The rows come from 4 hidden closed curves, with some noise, and rows from the same curve form a group. Each curve winds through 8 dimensions. The rows are also pushed far along 5 directions, which tell nothing about the answers.
In the rows, 128 means zero.
Known rows, each followed by its group:
[174  64 154 162 140 147 133 131 192 122 133 129 170  79  96  79 106  99
 102  80 133  93 102 120 167 132] => Lom
[116 115 126 121 153 119 117 130 202  76 138 127 149  81 102 149  93  96
 147  93 157 132  99 125  86 127] => Lom
[132 146 141 121 117 149 113 136  74 130 167 131 114 158 132 132 158 117
 103 154 123 160 136 146 113  93] => sovit
[137 127 155 125 124 119 139 129 136 144 115 137  90 123 143 117 147 135
 157 153 149 131 110 166  97 142] => fabi
[149 164 125  92 120 141 123 132  78 107 144 122 154 161 133 107 139 166
  96 148  85 140 133 142 141  98] => sovit
[ 91 178 107 121  94  98 162 114 121 151  91 117  98 148 139 171 134 134
 145 140 147 134 131  98 123 149] => fabi
[ 73 104 121 110 123 118 132 108 177  80 166  72 128 112 126 195 120 134
 122  98 131 116 144 114 125 163] => kile
[168 171 150 137 118 137 184 142 132 175  89 138 113 108 125  91 152  94
 137 131 147 131 123 130 117 120] => sovit
[105 172 114 127  93  87 179 120 210  75 140 101  92 117 126 211 111  73
 166 113 153 145 107  85 130 131] => Lom
[151 130 109 139 115 140 142 116  96 146 124 118 106 136 154 130 166 159
 100 128 129 141 163  88 168 104] => fabi
[140 170 100 109  80 104 203  73 139 171  61  91 117  84 136 109 147 165
  89  97 136 106 191  59 171 125] => fabi
[181 142 128 147 144  90 166 144 189 113  96 158 151  97  98  87 104  89
 129 104 118 103  96 108 183 121] => fabi
[110 105 171 142 124 124 123 141 166 120 123 129 117 102 156 104 116 133
 169 103 138 121 123 106 109 131] => fabi
[125 147 139 109 155 138 110 156 112 112 126 166 151 139 109 101 143 123
 109 136 136 156  82 171 111  98] => Lom
[148 143 154 143 122 132 145 147 136 119 124 158 133 119 119  98 151  95
 101 111 141 154 100 115 151  76] => fabi
[112 150 106 124 173 123  96 149  88  97 171 128 121 147 118 172 115 135
 141 150 116 153 126 140 110 127] => fabi
[ 73 156 106 115 118 124 156 119 160 127 128  82 124  98 125 189 123 110
 136  91 148 136 174  94  90 152] => kile
[125 106 168 155 150 127 107 159 132 130 142 147 121 124 145 112 118 127
 174 136 124 128 109 158  89 142] => fabi
[133 189 135 119  74 100 217 116 182 140  50 122 119 105 138 113 154 134
 121  99 155 128 113  88 157 118] => kile
[138  78 144 142 146 148 129 142 167 176  76 145 146  89 138  57 141 127
 121  95 146  97 139 145 137 154] => kile
[218 151 169 113 156 131 168 160 164  92 138 145 130 121  99  74 145  95
 140 148 118 128  67 176 141 103] => kile
[ 96  91 138 133 109  88 164  92 189 138 113 112 109  98 127 158 130 106
 140  97 138  90 165 110 128 161] => Lom
[174 182 108 137 138 143 145 157  55 129 147 145 127 181 109 131 170 134
  76 171 109 168  89 161 181  99] => sovit
[ 76  54  96 129 184 104  60 111 163 107 142 111 145  99 108 154  64 140
 149  97 133  90 150  93 117 182] => fabi
[107 117 146 131 144 114 145 122  97 175  91 132 116 125 138 103 150 179
 135 128 116  99 151 144 148 158] => Lom
[ 97 125 138 137 154 138 128 132 116 181  84 145 123 100 124 115 140 127
 138 109 169 133 139 125  85 138] => Lom
[146 180 129 115  71 172 152 127  66 149 135 106  88 167 159 130 176 157
 105 175 140 171 121 141 137 105] => Lom
[107  93 159 143 122 155 115 144 137 197  79 146 105 101 182  73 155 146
 155 119 160 121 156 158  90 155] => kile
[ 73 190 125  88  88 119 143 127 121 132  91 123  80 152 172 154 157 150
 156 151 165 167 120 129  83 128] => kile
[118 111 110 127 146 106  94 110 112 135 149 121 111 110 123 131 103 131
 128 135 123 117 170 115 115 142] => kile
[ 88 114  95 101 131 131  66 123 104  89 165 114 149 162 137 162 101 152
 128 134 104 135 143 119  97 133] => sovit
[164 126 113 164 115  95 170 133 218  59 162 112 132 114 119 188 102  79
 146 100 120 124 100  86 157 128] => fabi
[146 114 148 120 150 136 117 130 125 171 100 138 123 105 125  88 128 132
 154 147 151 118 123 166  58 154] => kile
[204 144  88  92 140 138 176 113 142  63 171  84 113 169  96 173 155 118
  96 145 101 124 119 106 225 107] => sovit
[116 154 113 110 141 128 138 114 120 146 129 102  77 108 134 161 133 128
 162 144 154 139 168 124  74 146] => sovit
[152 223 128 142  82 133 219 130  69 186  83 125  84 145 144 134 200 151
 103 154 145 164 132 121 166 104] => sovit
[ 77  74 124 130 138 147  69 113 106 222  65 143 117 100 177  82 119 167
 167 125 158 107 194 135  43 173] => sovit
[ 88 136 108 143  97 129 134 107 122 154 144  92 108 104 147 191 126 123
 138 116 146 143 187  99  59 150] => kile
[137 130 145 112 171 148 100 151  90 123 113 157 174 128 116  71 135 176
 107 128 114 134 101 172 119 107] => Lom
[106 112 107 112 144 119  83 136 144  73 163 147 168 144 104 155 110 100
 100 123 122 140  94 151 115 119] => Lom
[115 100 130 125 143 161  92 129  56 114 181 103 167 164 119 141 138 185
  82 139  80 123 137 156 145 135] => Lom
[149 142  93 107 139 123 139 132 158  89 144 119 113 122 128 139 134 112
 111 120 122 136 145 112 182 113] => kile
[130 132 126 108 135 152 103 141 126  86 162 127 100 180 157 183 132 107
 194 161 137 164 110 126  66 106] => Lom
[ 90 151 100  71 143 147  81 120  58 115 148 106 106 173 143 147 140 174
 121 159 122 153 154 113 113 118] => fabi
[106 123 108 116 140 153  88 126  24 128 180 108 157 179 127 145 144 172
  73 141  70 135 177 130 152 118] => sovit
[160 102 102 153 155 124  79 153  90  89 145 169 190 157 128  90 118 186
  71 129  79 132  92 146 192  99] => fabi
[176 122 162 143 123 142 134 145 112 178  57 176 144 136 167  31 146 160
 151 132 116 113 121 134 134  99] => Lom
[123 141 124 123 136 124 109 144  82  62 214 106 116 195 119 193 134 137
 119 166  86 149 102 135 164 125] => kile
[122  86 161 165 159 133 108 145 135 181 102 137 172  68 130  64 100 154
 143  95 114  88 153 157  80 173] => kile
[105  81 133 167 141 127 110 132 190 118 166 102 140  71 127 172  85  91
 165  88 139 115 156 118  56 168] => kile
[222 197 162 104 129 153 214 157 148 101 107 155  85 154 112 106 208  76
 125 155 166 176  50 134 178  42] => Lom
[100 109 100 115 132 144 131 130 208  87 139  89 129 128 130 211 108  84
 177 103 158 129 119 113  80 163] => sovit
[134  92 127 111 158 133  79 125 124 144 106 144 173 101 114  46 102 144
  98 102 113  95 152 120 140 127] => fabi
[131  50 118 173 153 109  70 122 152 153 113 175 178  73 114  63  86 123
  91  87 130  97 141 126 139 136] => sovit
[170 129  81 115 147 123 138 108  82 101 173 102 159 157  70 158 131 126
  46 135  84 114 140 103 210 121] => kile
[102 147  94 106 136 140 101 120 111 102 150 101 131 126 132 172 111 160
 132 134 136 151 137 126  86 131] => Lom
[122 137 105 121 164 162 107 163  78  84 196 111 173 187 103 180 131 120
 103 137  81 145 116 147 145 126] => sovit
[130  95 144 141 135 116 101 139 197  91 139 163 167  87 105 103  98  75
 116  92 151 133  89 133  96 103] => fabi
[134 146 135 122 145 123 109 147  63 131 136 144 100 173 146 108 143 170
 140 172 102 138 119 145 155 120] => sovit
[150 127 123 152 126 102 144 130 166 144  85 148 117 114 132 107 112 118
 151 123 148 114 102 104 150 144] => sovit

New rows, each followed by its group:
[175 133 128 119 110 130 167 107 133 157  91 123 131 112 117 103 153 138
 102 134 144 116 124 131 127 130] => kile
[128  70  92 166 148 122  56 130  83 125 157 142 186 143 128 119  90 178
  87 129  83 111 131 136 146 153] => kile
[116  75  89 127 192 136  28 144  89 138 157 151 169 129 104  99  71 128
 114 141 100 106 143 171 115 163] => Lom
[ 99 132  77 122 135  97 147 113 172 104 112  99 148 119 104 177 104 131
 111  91 133 112 134  76 164 158] => kile
[105 111 127 152 153 142 110 136 128 162 112 126 119 112 141 141 104 116
 186 116 152 126 151  98  76 151] => Lom
[104 116 111 110 127 159 119 128 105 134 131  98 139 160 141 162 142 170
 129 137 124 128 134 154  98 164] => sovit
[174 134 137 144 125 139 149 148 149  99 168 120 128 123 136 134 141 116
 122 128 110 137 123 142 146 112] => kile
[152 103 150 106 147 120 114 135 115 132 104 179 137 160 141  79 159 137
 133 147 111 122 115 170 124 105] => Lom
[159 159 121 155  83  94 199 113 198  83 144  98 109 112 121 196 122  91
 144 113 141 138 103  74 138 129] => kile
[106 146 107 151  72 103 163  82  98 185  90 109  97 107 150 144 153 177
  88 124 152 132 174  84 140 139] => sovit
[123 106 129 144 128 126  92 135 143 110 130 146 107 127 168 128 126 145
 158 132 148 148 117 116 102 117] => fabi
[148 120 132 134 129 119 124 112 115 169 118 136 111 107 118 100 122 109
 125 139 143 118 151 120 101 134] => kile
[163  74  77 148 140 107 115  96 172  67 184  97 193 105  71 179  79 116
  73  96 103  98 127  95 152 149] => kile
[118 124 159 133 135 158 135 135  94 168 101 132 122 124 139 103 164 165
 129 127 149 133 122 141 106 128] => Lom
[ 88 121 123 111 113 118 147 108 136 107 139  79 135 119 133 154 140 177
  96 103 113 109 155 116 163 155] => kile
[111 117 134 156 154 117 129 150 166  87 167 128 148  97 107 155 110 107
 123  96 119 133 114 141 139 130] => sovit
[166 142 120 165  75 119 183 112 129 176  81 129 139 117 151 105 151 139
  97 105 119 116 161  85 168 123] => fabi
[152 116 111 138 123 138 177 125 161 154  62 118 187 113 125  92 133 163
 100  78 102  82 140 101 200 148] => sovit
[185 178 126 101 146 137 123 166 101  98 151 164 118 174 118 116 146  92
 133 184 115 165  79 177 122  88] => fabi
[191 174 118 120  70 122 215 101 156 108 106  98  71 129 163 141 185 149
 116 125 142 146 142  54 204  79] => fabi
[103 104 153 101 195 151  27 175 103  87 170 168 147 146 121  87 102 114
 150 143 126 152  92 161  79 101] => fabi
[ 95  93 131 139 166 171  35 164  27 167 144 155 131 194 151 109 124 170
 150 178 111 140 115 176  99 153] => Lom
[177 154 190 137 102 116 220 130 168 151  75 141 110 108 113  58 173 100
 111 105 143 109  97 103 209  96] => fabi
[152 183 131  89 132 149 177 147 135 133 105 116  91 141 131 140 175 110
 151 152 159 156 113 147 102 119] => kile
[184 164 136 101 155 140 145 149  92  97 158 119 131 154 109 117 153 153
 115 166  93 137 100 174 147 115] => kile
[122 107  97 158 140  97 125 118 159 128 118 124 130 115 114 153  93 123
 138 113 141 108 119  91 145 165] => sovit
[ 73 152 144  94 103 112 157 124 208  85 154  96  70 106 134 189 131  55
 165 110 176 151 135  97  93 123] => kile
[175  94 112  99 184 168  72 148  68 115 163 140 154 181 111  94 138 149
 103 170  89 123 116 181 156 124] => sovit
[146 146 162 140  86 132 162 136 165 128 133 128 119 115 134 111 130  78
 137 122 134 135 117 131 122 112] => Lom
[135 170 129 135 139 101 179 127 175  95 132 113  89  89 118 163 132 104
 153 105 152 141 128  77 148 106] => fabi
[ 85 116  99 167 109 126 102 118  70 169 120 130 166 141 143 148 123 170
  88 112 108 127 165 102 124 146] => fabi
[158  98 150 100 179 135  75 163 170  82 143 171 112 143 120  83 111  80
 170 153 150 137  61 155 114 108] => fabi
[161 100 127 153 122 125 175 125 197 130 111 111 131  83 135 109 141 127
 108  80 126  98 151 104 197 139] => kile
[139 112 102 124 179 136 130 132 124 144 115 112 179 105  90 113 117 150
 101 102 108  93 150 136 143 166] => kile
[148  39 155 153 183 123  60 147 143 135 136 172 193 103 104  50  90 135
 115 119 102  82  99 197 111 162] => fabi
[134 113 144 111 178 146  71 178 113 133 127 183 145 166 107  88 116  80
 157 162 141 140  65 180  80 133] => kile
[135 122 104 122 162 128 116 125 122 156 110 140 126 110 112 117 120 106
 129 127 140 119 156 127 121 134] => Lom
[148 101 103 142 146 123  90 138 136  75 162 139 139 142 139 140 116 152
 119 127 115 143 108 114 153 108] => fabi
[122 155  93 127 122 103 161 127 195  33 201  84 132 132  84 236  97  56
 126 107 116 137 112  86 164 125] => Lom
[ 99 172 126 117 104 116 157 122  91 165  93 140 118 138 132 125 168 138
  95 135 140 146 144 136 130 116] => Lom
[129 101 122 112 143 149 116 139 120  95 165 106 153 154 118 135 150 152
  83 123 100 122 123 154 175 134] => kile
[ 84 185 107 122  78 138 149 113  53 148 152  80 104 164 151 194 149 162
 110 152 110 153 177 113 123 136] => Lom
[152 145 147 113 123 111 152 117 143 122 118 121 102 110 136 106 136 153
 140 147 130 120 120 145 122 131] => kile
[123  79  97 150 140 117  57 118  93 142 138 142 161 128 135 116  91 177
 109 138 111 115 141 142 103 158] => kile
[112 169 119 137 138 128 152 139  87 149 114 121 123 138 122 142 135 147
 127 127 118 133 140 111 151 133] => Lom
[147 131 110 130 125 128  98 141 108 130 131 144 126 157 133 100 111 136
 116 158 116 131 102 149 167 133] => Lom
[141  94 129 142 134 159  87 136  77 127 172 118 187 139 112  98 113 153
  67 126  77 111 138 156 163 134] => Lom
[130  70 160 150 180 103  77 158 205 128  88 188 158  77 117  40  64  91
 177  96 146  90  84 134 105 145] => fabi
[152 163 104 137  87 118 175 107 100 132 112 109 168 137 118 136 146 177
  59 120 102 123 131 105 176 120] => kile
[132 120 138 150  84 149 161 107 137 165 107  99 115  99 140 116 138 144
 112 112 150 120 142 105 139 139] => Lom
[ 61 122  79 140 138  87 110 107 126 136 115 105 148 124 119 182  82 162
 132 107 116 102 155  84 133 186] => fabi
[168 130 163 101 167 117 122 157 187  99 115 177 103 119 124  85 127  73
 190 149 153 136  72 174  95 105] => Lom
[ 86  88  94 126 122 132  91  98  93 181  82 115 171 122 154  98 108 200
 106  95 101  88 204  86 132 159] => sovit
[129 164  74  90 127 109 163  94 111  96 130  76  87 154 126 185 148 180
 105 138 119 128 154  63 208 126] => fabi
[119 133 172 116 107 133 144 141 143 149 109 146 111 122 136  82 157  90
 123 121 153 133 120 137 126 113] => kile
[130 110 108 108 158 113  99 145 169  62 146 137 182 131  98 115  99 121
  92 105 103 115  88 136 173 126] => kile
[140 115 105 164 120 116 125 127  75 134 136 126 155 156 136 121 133 194
  74 126  74 113 137 112 214 141] => kile
[ 88 142 116 161 124 124 170 108  93 206  68 100 101 109 146 143 138 186
 147 109 140 107 182  70 148 173] => Lom
[ 91 227 138 101  59 120 204 124 115 196  28 130  50 144 184 137 186 147
 178 157 197 168 124 108  78 129] => kile
[120 178 129 112  85 141 183 136 164 162  54 128  88 140 175 138 153 112
 192 129 174 148 124 106  88 130] => sovit
[171 139 114 132 106 144 139 134 106 121 148 129 127 165 138 137 158 111
 100 142 114 151 127 114 155  97] => fabi
[158 121 106 128 152 154 142 150 100 119 124 120 210 165 104 102 134 163
  72 104  58  97 126 130 219 129] => sovit
